The same things were measured in two ways. Each way mixes the same 4 hidden numbers, adds some noise and spreads widely along 4 directions of its own, which tell nothing about the thing.
Some things both ways: the first way, then the second way.
[-37  11  29  11  87  11  29  42  26]
[  7   9  25  17   2  -1  36 -19   9  34 -22   3  18 -12  -6  -8  38   1
  48]

[ 19 -17   3 -10  -7 -35 -45 -76 -60]
[ 34 -66 -35  -4   2  13 -14 -22  -4 -10 -15   0  23  17   1   2 -51 -13
 -15]

[ -4 -28 -23  59   7 -25  -6   8   4]
[ -8  12  27   7  34  -1  -1 -19  32 -12 -10  -3 -23 -14  10  32  42  -6
 -17]

[-21  14 -17   6 -11 -33  20  -7  26]
[ 16 -13   8   8  28 -11 -17 -23  -3  -2 -20  13 -10 -17   6  11   8 -14
 -18]

[ 55  32 -14 -77   9 -32  28  -4   5]
[  6  12  29 -14  13  18  18  14  -4  -6  -5 -16 -50  15  21  -1  17  19
  -5]

[-18 -13 -32  10 -11 -38   5 -32  16]
[ 24  10 -29  33  14 -22  31 -44   6   3 -17  32   5 -40 -11  21  25 -32
  30]

[-21  41  17 -13  11  -1  25  19  53]
[ 25   9  -2   3  11   0   7 -24   5  -2 -15   8 -14  -7 -12   2  18  -9
  18]

[-18 -33 -28  25  -8 -32 -28 -55   8]
[ -3  -6  11   9  14   2 -14   9  10   8   5 -20 -11  -2  14  13   4  14
 -61]

[ 17  13 -26 -29  -9 -57 -46 -26  42]
[   1  -23   23  -39   18   20  -57   29    1  -17    6  -27  -45   43
   23   -1  -16   25 -106]

[ -1  35   4 -13 -60 -54  -6 -28  48]
[ 16 -40   2 -50  44  11 -48 -26   3 -35 -12   5 -50  32  12   9 -16 -20
 -62]

[ -2  27  28 -34  32  -1 -15 -24  16]
[ 15 -25 -45   9   7  17  25  10 -25   8   0   3   0  16  -3 -39 -30  -1
   3]

[ 25  38   8 -18 -13  56   4  -9 -55]
[ 34 -33 -14  10 -22  15  -7  -1  -1   4  -4 -29  41  -6   9  16 -20   5
 -13]

[-34  24  31  -8  13  -6   6 -29   9]
[ 11 -34  12  -4  11  28  12 -11  14   4  -8 -26  11   5  12   7   0   2
   8]

[-34  20  10  29  20  28  38  36  25]
[ -5   3  33  14  23  -5   7 -17  21  11 -10 -11  -5 -19   9  16  34  -2
   2]

[  7  10 -21 -55  17 -14  11 -42  -4]
[ 19 -11   8  10  -9   7  -5   0   4  14  -7 -21  25   0  -3   4   4  11
  -9]

[ 22  41  21 -72  -2 -13  31 -31   4]
[ 25 -10  -3 -21   6  12  14 -18  -3   0 -17  -1  -6  13  -3  -5 -10 -10
  20]

[ 18  -2  -1   3  47 -33 -20  16 -15]
[  7 -14 -26  15  18   6  33 -14 -28  -2 -12  10  -9  -6   5 -21  -9 -14
  20]

[-36  23  47  50  24  14  17  33  15]
[ 40  -4  57 -26 -25  12 -28  -2  11   0 -26 -38   7  18  22  34  13  19
  -3]

Other things, the second way, with their names:
(128): [ -3 -18  12   8  20  18  14   2  -1   2   1 -22 -16   9  16  -2   6  12
 -29]
(284): [ 20 -17  -2  17  -9  12  16  -1   1   1  -8 -19   8  -8  16  14   3   7
  -1]
(84): [ 12 -10  30 -10   8   8 -23  -3  21 -10  -3 -29 -13   8  20  27  14   9
 -51]
(239): [ 31 -10 -26  11 -12  -1   1  -3 -13 -10  -8  -3  -4 -12  10  20 -13   1
  -4]
(170): [-20   4  36  15  32   0  57 -31  39  40 -17 -17  21 -13   1  -5  62  -7
  54]
(334): [ 24  12  18   6 -22  10  19  16  -5  16 -12 -30   1   4  13  18   6  27
  14]
(37): [ 27   5  28  -8   8  -8 -21 -20   3 -11 -16   3 -14 -11   8  28  26   2
 -12]
(197): [-22 -28   1  -8  42  24  20  -7  26  24   7 -11  -5  24 -13 -26   3   1
 -11]
(155): [-12 -21 -24  33  35  -3  24 -37  19 -13   1   5  -5 -33   8  28  12 -24
 -25]
(21): [ 32 -51 -23 -14 -15  31  -8  18 -14  -7   4 -31   5  27   8  -3 -41  23
 -19]
(193): [ 22 -20  38 -26  11   5 -66   5  18  18 -10 -17  17  28   2  -8  -7  15
 -59]
(216): [ 48 -26  20 -24 -21   6 -37  12 -31  28 -29  -6  22  39   6 -32 -39  24
   5]
(194): [ 40 -30 -28  13  -6  -2  -5 -34   4  -9 -11   7  36 -17  -3  21 -14 -17
   1]
(247): [ 34  -4  13 -13  17  -5 -31 -40  16 -16 -28  15  -7  -8  -8  26  14 -19
  -6]
(356): [ 31 -24  -6   1   0  13   3 -17 -14 -29 -14 -11 -22  -6  27  35  -7 -15
  -9]
(373): [ 27  -8  37 -50   6  14 -52  -3  35   0  -9 -22 -13  44   0  10  -1  17
 -54]
(246): [  6 -18  -7 -16  17  23  -3   5  -1  -7   4 -11 -26  25   4 -12 -15   7
 -30]
(78): [ -8  24  23  14  17  -1  11  16  -2  13   4 -17 -26  -5  13  -7  27  28
 -31]
(48): [ 14  24  84 -20  -3   7  -1  18   7  17 -23 -34 -23  15  25   3  44  40
  24]
(11): [  3  23  26  48  -9  -4  33   1   4  23 -10 -18  19 -35  22  30  36  14
  14]
(95): [-38 -15   8  18  50  18  22   0  32  18  18 -27  -9   1   6  -7  14   9
 -36]
(351): [-11 -16   8  18  20  10   3  -3  12  11   4 -17   5   2   6  -2   3  12
 -39]
(127): [ -8 -24 -33  14  16  24  40 -11  21   1  10 -18   3  -4  -3   5  -3  -1
  -5]
(372): [ 27 -26  18 -26 -13  26 -14  14 -12 -25  -5 -28 -34  22  29  17 -13  15
 -29]
(298): [ 37 -19   9 -10 -13  10  -4  -9 -12  -7 -16 -15   1   1  15  19  -7   3
   5]
(360): [ 16   9  -2 -15  16   1 -23   0   4  -5   1   9 -27  19  -6 -12  -4   8
 -43]
(231): [ 11   6  29   5   7  -5   4 -19  12  13 -18  -1  -5  -9  10   8  32  -5
  12]
(398): [-12   6  29   2   5  22  27  15  26  29  11 -40   0   9   2  -7  27  31
 -11]
(402): [-16 -18 -14  41   9  21  55  25 -26  20   8 -31   2  -7  25 -10  -6  23
  -6]
(174): [-11   0 -18  16  38  -3  10 -17   2 -15   5  18 -33 -14   5  -2  12 -15
 -37]
(104): [ 36 -18  34 -31 -12  12 -17 -19  35  -8 -17 -26   9  19   0  25  12   5
   8]
(188): [ 26 -12  22  12 -15  -5 -15  -2   5  30 -16 -19  49  -2   1  11   5  12
 -12]

Some of these things the first way, each followed by its name:
[-17   9  13 -23 -30 -76 -22 -71  37]  (372)
[23 16 -9 -7 -6  5  1  8 16]  (360)
[  8  -7 -25  12  51 -21 -19  36  31]  (78)
[-67  30  25  12  19 -16  35  11  69]  (231)
[ 22  15 -34 -75  22 -55 -19 -35  22]  (128)
[ 44  37 -29 -92  14 -43 -12 -18  36]  (373)
[-16  29  -2 -43   3   0  31 -32  24]  (193)
[ 25   5 -29 -70   8 -81 -18 -49   6]  (298)
[ 65  17   5 -43  -6  17 -28 -36 -77]  (21)
[  3  15 -24 -53   4 -43 -16 -49  12]  (284)
[ 20  -4 -32  -7  14 -64 -19   6  16]  (247)
[  2 -15  -5   1  29 -19 -64 -41  -2]  (127)
[ -6   0  24  47  41  47 -24  18 -38]  (402)
[-24  26  19 -66  88 -67  35  19  75]  (48)
[ 11 -12   9 -20  71  -3 -32 -16  -6]  (197)
[-30 -25  14   7  24 -35  -7 -59   6]  (334)
